The rows are grouped in 4 different ways at once. Each group adds its own fixed numbers to the row, and there is some noise. The rows also spread widely along 14 directions, which tell nothing about the answers.
Known rows, each followed by its group in each grouping:
[ 10   3 -17   6   6 -13  14  -7  -5 -29   8  18   9  -5   3 -20 -23  15
   7 -30 -13  13  11   2 -10  17  13]	Q326 Q291 Q886 gapiv
[ 18  10  15   0 -20  -6 -16  -9   4   1   3   3 -12   5   2  12  34   1
  -7   9   2 -12  22  29 -10   6   4]	Q326 Q863 Q278 Guf
[  7   6  -2   0 -21 -18 -12   5  -2  -6   3   8   7 -17   0   8 -11  -8
   5 -38  -8  -3 -22 -12  -9  -1 -19]	Q805 Q291 Q169 Guf
[ 22  -1   6  -6 -26  -5 -10   4   8  -3   4 -14   8 -12  11   9   5 -21
  -3  17  -1 -27  -8 -10 -36   0  -5]	Q155 Q212 Q56 roda
[ -1 -18   9 -21   9  16 -10 -11   8   5 -13  16  -5   2 -14  10  -4  -1
   2   3  10 -15 -12   1   4  -4  21]	Q155 Q863 Q886 roda
[ 10  31   4  26 -25   8   1   4   1  18 -15 -15  19 -17   4   8  14 -25
  -2  19   6  10 -15  25   5 -12 -21]	Q805 Q212 Q169 nibif
[-26   4  -8   0  22   4  -9  -1   1   7   8 -11  -1   1   0   2  10  15
   7  18  -6  24   7   9  31  -5   6]	Q155 Q212 Q278 nasak
[  6  -3  -6  20  10   2   7   0 -18   5  -4   5  -4   2   8 -10 -12  13
   5 -19  11  38  14  18   4   0 -13]	Q805 Q212 Q56 gapiv
[ -2  13   6 -15 -10   1 -53 -24  -2 -26   5  16  -5 -15  -4  -4   4  14
   9 -10   7   6   0  10   6   1  21]	Q155 Q212 Q56 nasak
[-14   1 -19  -5  -2  24 -45   6  14  -3   4 -24  23 -17  25  -5   1   0
  30  12 -16  17 -19  -4  19 -15   3]	Q155 Q212 Q278 tegev
[ -5  -7   7  -2  -3 -15   6   2  -8  10  -7   5  -9  -1 -19  21 -10  -3
  -4  -9   6 -13 -12  -1  -3   2  -6]	Q326 Q212 Q278 nibif
[-17   5   6  16  11   5   2  -2 -10  25 -19   5  -5   3 -10   9   6   1
  12   2   2  10  -9  21  16  -5  10]	Q155 Q863 Q56 tegev
[  8  37 -19  23  -4 -33  21   7 -12  -9   4  -3  27 -28   0  -1 -38 -16
  -1 -22 -10  18 -31 -19   8  -2 -31]	Q155 Q212 Q56 Guf
[  8   5   0  -7   0   2 -26  11 -13  19   0  13   3 -12  -8 -15   2   4
   6 -40  -6  34   4  -9   8 -30 -10]	Q805 Q212 Q886 gapiv
[ 27   9  17   1 -22 -10 -11  -1  17   9  -1  15 -19  -3   2  12  -4  -1
  22 -14  -2  35   5  10  24  -1 -15]	Q805 Q212 Q169 tegev
[ -8 -22 -23  -9  19   2  23  -9  -9  14   1  -2  13  10  -5   1   7   1
  -4   9  -9 -15   0   3 -28  -4  21]	Q805 Q212 Q886 Guf
[ 3 -8  4 -5  8 19 -2 -3  8 14 -5 -3 -1 -4  6  5 -3 -9 10 26  1  5 -8 -8
 14 -6 -4]	Q155 Q291 Q56 roda
[ -1   1   2   1   3 -16   3  -6   7 -21   4   1 -14  10   1  10   2   6
   4   9   2 -13  21  11  22  34  -5]	Q805 Q212 Q56 nibif
[ -9  -6   3   6  17   2  26   9 -14   8 -13   1  -3   1 -15  -3 -18   3
 -10   7  11   2   3  -1  12   5  -4]	Q155 Q212 Q886 nibif
[  8 -29  10 -20   1  13 -10  19  -3  -4  -2 -22  -4  -7  -4 -11  -8  -2
 -26   2  21 -32   4 -28 -32  -9 -11]	Q155 Q212 Q56 tegev
[ -7   1  -5  17   8  -5   6  11 -15  -5   3  -7  11 -15  12   0 -49   3
   9   1  13  28 -33 -21   9   1 -22]	Q805 Q863 Q886 nasak
[ 24   5   5   7   0   9  10   2  -3  -3  -6  12  -5  -8  -9 -22 -16   4
  -8 -14   2  25  20   5   9  -3 -10]	Q805 Q212 Q278 nibif
[  7  12  -3  23 -11 -21  11  11 -23  -4   8  -3  13 -15   2  -9 -19  -8
  -1  -8  -9  -6  -6 -16 -37   4 -11]	Q155 Q291 Q278 gapiv
[ -7  32  -8 -10 -13  -4 -25  -9   9 -16  -5  14  26 -33 -21 -16  -1 -13
  13 -18 -31  -3 -17 -10   8 -11  29]	Q155 Q212 Q169 nasak
[-16 -12 -20 -23  27  14   4 -16  11  -8   2  -9  15   4 -12   4  20   5
 -24  21   7 -33  -2   8  -1  -1  19]	Q155 Q291 Q886 Guf
[  3 -22  13   1   8  24  10 -12   0  10  -6 -10 -22  14  -8   4  12  18
 -25  30  41   7  13  37 -21  -2  12]	Q805 Q291 Q56 nibif
[-10  -3   2   6   6  13   4   3  -4  19  -8   1   1   5  -1  -4   8  -4
  14  14 -13   5   3   1  -3  -5  18]	Q805 Q863 Q169 roda
[-27   6   5  -1  16  14  -7 -11 -20  25 -16   9   3  -4 -19  -1   7   0
  11  25  -3   6 -10   7  14 -13  27]	Q155 Q212 Q886 nasak
[ 18   1   4   1 -16   4  -4   1   0  21  -5  -5   9  -6   3  10  12 -24
   4  11  -5 -13  -6  -6 -14 -13 -15]	Q805 Q212 Q169 tegev
[ 18 -11   5  -3   7  17  26   7   2  13 -11   1   5  -6  -3 -14  -8 -22
  -3  19 -11 -15   6 -24 -13  -4  -3]	Q155 Q291 Q56 roda
[ -2  16  10  16  -8   7 -17  16 -12   9  -4  -3  -5 -11   7 -18   6   4
  13  -8  -9  30  12   5  14  -5 -11]	Q805 Q291 Q56 nibif
[-13  41   7  -1  12   1  -9  -4   6  19  -2   0   8 -17 -23  -2  27 -12
  -1  29 -16  11  -2  -2  38 -20   7]	Q155 Q291 Q56 nasak
[ -8   9  -5  10   7 -16  12   6  -7 -19  11 -11   4 -14 -13 -13 -33   8
  -9   5  12   8 -15 -21 -18   3   4]	Q805 Q291 Q56 gapiv
[  7   8   9   5  -8  -9  -4  -1  -2  -7   3  12  -7  -5  -1  -2   9   4
  -1 -20  -6   6  16  10   5  10 -11]	Q805 Q291 Q169 nasak

New rows. What belongs after each?
[  9   7  -2  -8   5  -6   2  -1  -6  -2   3   3   3  -3 -14  -9   8  -9
 -13   4  -6 -20  15 -14  -6   0  -1]	Q805 Q212 Q56 nibif
[-16   0 -21 -19   6  -6 -31  -8  15  -7  10   3  21 -13  -5  17   6  -2
   5 -33 -10  -5 -30  -8  14 -14   2]	Q805 Q863 Q169 nasak
[  9  12   9 -13 -20   0 -30   2  10  29  -6   9   0 -19 -10   8  15 -20
  21 -14 -21  11 -22 -10  11 -29  -3]	Q805 Q291 Q56 Guf
[ 20  -3 -17 -13   5 -10  -5 -18   4  -9  16  14   5  -3  -7   5  -8   7
 -13 -28   4   4  -7  -2 -13  -9  -1]	Q805 Q863 Q278 Guf
[ 10  20  -5   9   8  -5  12 -17  -9  27  -3  16   4  -3 -14   8  15  -5
  -5  -8  -3  21  -4  17   8 -18  -7]	Q805 Q291 Q56 Guf
[-18  23   3  20   3  27  -8  -5 -15  20 -18  -1  10  -5  -7  -8  28  -4
   2  22  -1  11   6  29  20 -10   4]	Q805 Q291 Q169 nibif
[-24  -3 -15  -8  17 -31  22   1  14 -11   5  -1  -3   8 -16   6   0   7
   8  -8 -23  -9   5  -3  17  22  18]	Q805 Q212 Q56 Guf
[ 20  -7   6  -9 -17 -11 -19  -4  14 -39  10   1 -15   0   7   7  -7  22
 -15 -25  28   3  13  24   2  23 -14]	Q805 Q212 Q886 nibif
[  2  10 -10 -11   4 -14  -1   9   1 -24   7 -11  15  -4  -4  -8  18  -3
 -28  -6  -4 -38  20  -9   2  13 -17]	Q805 Q212 Q886 Guf
[ -6  -5   2 -17  12  -4 -22  -6   1  -5   0  16 -13   1 -10  -3  -1   9
  19 -14 -15   0  13 -11  22   5  13]	Q155 Q212 Q56 tegev
[  1 -21 -13  10  -7   4  24  30   2  -1 -10 -28  16 -17  16 -11 -31 -12
   1 -11  -2   2 -20 -14 -23   1 -15]	Q155 Q212 Q56 Guf
[  9  16   1   4   3  -1 -13  -1  -1   2   0   6   3  -3  -7  -3  26  13
 -23 -26  14  15  16  33   3 -13   0]	Q155 Q863 Q886 gapiv
[-28   6 -18   3  20 -22 -15 -13 -29  -6  15  10  -1  10   0   9   3  24
   5 -20  -2   6   7   2  14  11  -6]	Q805 Q212 Q169 Guf
[  9  -6  18 -14 -15   5 -20   0  11  -8   1   3 -13 -10  -4   3 -11   4
   5   7  11   1  -8  -3   0   2   8]	Q155 Q291 Q886 nibif
[-21  27  -9   6   3   6  -4   1   2 -14  -6  -8  18 -12 -15 -19  12   1
  -4  11 -12  -2   7  11  15   2  20]	Q805 Q212 Q169 nibif
[ -7  -4   6   5  17  -7  23  -7 -22  10  -9  19 -15  14 -23  -2  -1  12
  -5  -1   3   2  21  13   4  12  11]	Q805 Q212 Q886 nibif
[  9  -8  -9   5  -1  -8  36  14  23   2  -1  -7   4  -3  -3   3  -7  -5
   0 -16 -20   9   1   7   4   6  -4]	Q326 Q291 Q278 nibif
[-35   5 -11 -15  35  20  -7 -10 -12 -15   1   2  15  -4 -24 -24   1   6
  -9  32  -7 -28   5 -29   8   0  30]	Q805 Q291 Q169 roda
[  0  29   9  18   1  -6   9   6 -14  10  -4   3   1 -19 -13  -6 -24  -8
   3  10   1  25 -17 -14  17  -9 -12]	Q155 Q291 Q56 nibif
[-35   5   6  11  14   8   0   0 -13   2  -2 -12  -7  11   1  -6  20  24
   3  41   4   4  15  29  -4  13  33]	Q155 Q291 Q886 roda
[  8  26  -6  17 -19 -15  -2  15  15 -30  10 -10  14 -17  16 -14  -7  -1
   5 -16 -18  10   6   5   3  18  -2]	Q155 Q863 Q169 nibif
[ 16 -15   7 -17  10   8  -4  -9   4   3   2  17 -21  14  -9 -11  14  13
  -2  -4  -2   3  40   3   5   3   9]	Q805 Q212 Q169 tegev
[  3 -10  -4  -4  30  -1  33 -19  -4 -22   0   9  -8  18 -19  -6   4  17
 -46   9  27 -32  34  17 -11  24  11]	Q155 Q863 Q169 Guf
[ 12  -1   4  -1  -2   7   5   3  13   1  -5 -12   0  -6  -7   4 -10  -5
  -7  21  14   0  -6   0   6  -4 -12]	Q805 Q212 Q278 tegev
[ -9  13  29   9  -5 -21   6   2 -12  27  -9   3 -27   9 -21  25   8 -12
  11  36   3  -8   3  -2  21  11  -7]	Q805 Q212 Q56 nibif
[-10  48   8  33   1  19   7   7 -25  15 -30  -2  18 -15 -22 -36  23   0
 -12  16  -2  21  18  38  11 -16  14]	Q805 Q212 Q886 tegev
[ -5  21 -21  14  10 -12  11 -15 -16   1   6   4  16  -5  -1  -1   5   5
  -4 -10 -10  12  -5  15  -6  -3   5]	Q326 Q291 Q56 Guf
[ -4  10  10  -4  13  -3   4 -14   1  46  -7  17  -9   8 -23  30   7  -6
  14  24   1  22 -25   3  24 -24  11]	Q805 Q863 Q886 roda
[ -8 -18  -9 -16   7   6 -11  16  12   2   9 -25   2   4   4 -10  39  12
 -24 -15  -3 -13  22  14 -23 -10  14]	Q155 Q863 Q56 Guf
[-22   9 -17  -9  19 -10   0 -14  -9  -4   5   8  16  -1 -18   7  -4  -3
   1   8 -10 -19 -13 -19   5   0  12]	Q805 Q212 Q169 roda
[ 23  -1  11  -4  -6  18 -21  -3  -4  35  -6  11 -12  -2   4   2  22  -4
   6 -12   1  31  15  16  11 -26 -13]	Q155 Q212 Q56 nibif
[ 15   5  17  -9   3 -18  16 -18  -5 -18   6  18 -14   4 -18   6 -20   1
  -8  31   9 -27   6 -19 -12  23  11]	Q326 Q291 Q886 roda
[ -5  -4  -2   3  -1  -1   8  20  11 -22   9 -18  -6  -7   1 -24 -27  19
  -3  -2   3  29  11  -9  -1   8   7]	Q805 Q212 Q169 nibif
[  8   5   2   7 -10 -14 -12   7   0   2   2  12  -1  -8  13  -1  -4 -11
  31 -24 -30  12   2 -12  14   8 -11]	Q805 Q863 Q56 nasak
[-28 -35  -1  -9   5  28 -24   5  -2  19  -4 -13  -4   2  10   1  -6   7
  33  17  -4   5 -22 -12 -12 -11  24]	Q805 Q291 Q169 tegev
[ 12   9 -12   9  -2  -5  11 -21   4   1  -1  10  11   2  -5   9  13  -4
  -3  -3   3   1   6  30  -7   1   5]	Q805 Q212 Q169 gapiv
[ 18   4   1  -7   0  26   4   1  24  26  -9  -9   7  -7  -4  -4  16  -8
  -8  20   5  28  -5  18  10 -31   8]	Q805 Q863 Q886 Guf
[  0 -22 -16 -17   5  -1 -35  -3  -3  -5  26   1  -4   5  21   8   4  26
   9 -33   1  21   1   2  -5  -5  -8]	Q805 Q291 Q886 nibif
[ -3   0   8   4  20  10  34   6  -5  15  -7  -6  -5   5 -20 -17  -5  -9
 -10  50  -5 -11  16 -17  -3   2  17]	Q805 Q863 Q278 Guf
[ -4 -19  -7 -18  12  -1   7  -4  15  -5  15 -12   0  -5   0   3 -11   0
   0  22  -4  -7 -13 -22 -18  -1  17]	Q155 Q291 Q56 nasak
[ 24   6 -11   1 -27  -4   6  -2   5 -37   1  -5  28 -16   0 -26  21 -11
 -31 -24 -12 -43  24  17 -60  13  12]	Q805 Q212 Q169 nasak
[-30   9  -6  22  25   7  26  13 -39  26  -8  -8  16  -1 -11 -18  -2   3
  -6  20  -6   7  -3  -7 -14 -12   6]	Q805 Q291 Q886 roda
[ -7 -15   4 -14  14  28  -8 -21   2  13 -14   5   1   4 -12   6  13  -7
  -1  34   9 -26  -8   7 -13  -7  35]	Q155 Q863 Q56 roda
[ 15 -17  24   9 -11  11  21  14   6  19 -21   3 -19  -2 -11   6 -14   0
 -15 -17  28  17  -3  19  -6  -6 -10]	Q155 Q863 Q169 nibif
[  9   2  -7  10 -10  11 -15   6  -8   0  -6  -9  17  -9  16  -6  13   4
  -5 -21   5   5   4  26 -13  -7 -11]	Q155 Q212 Q886 tegev
[-18   8  -2  10 -17 -34  26  29  14   7  -6 -26   8 -16 -15  15 -12  -2
  -6 -17  -2  10 -34  10 -11  -4   4]	Q155 Q212 Q886 Guf
[ 17 -28   4 -18   2  18 -21  11   5  21  14  -9  -7  10  26   4  19   4
   2   6  -1   7  14  -7 -15 -16  -6]	Q155 Q863 Q886 roda
[  3 -27  20  -1 -18   4  -2   4  29 -16 -13  -9 -24   3   1  22 -16   5
  12  13  21 -12  -9  19   9  27  -5]	Q805 Q291 Q278 tegev
[-23  10  -9   4  20  -7   4 -11 -17  -4  11  -4   5  -2 -18  -6  -3  20
 -18  11  12  13  -1   4 -10  -7  17]	Q805 Q212 Q169 nasak
[ 13  16   6  16   4  12  12  -5  -4  21 -12  10   6  -2  -4  -5   3 -20
  10  26  -5   8   7  -2  16  -6  -4]	Q805 Q863 Q169 gapiv
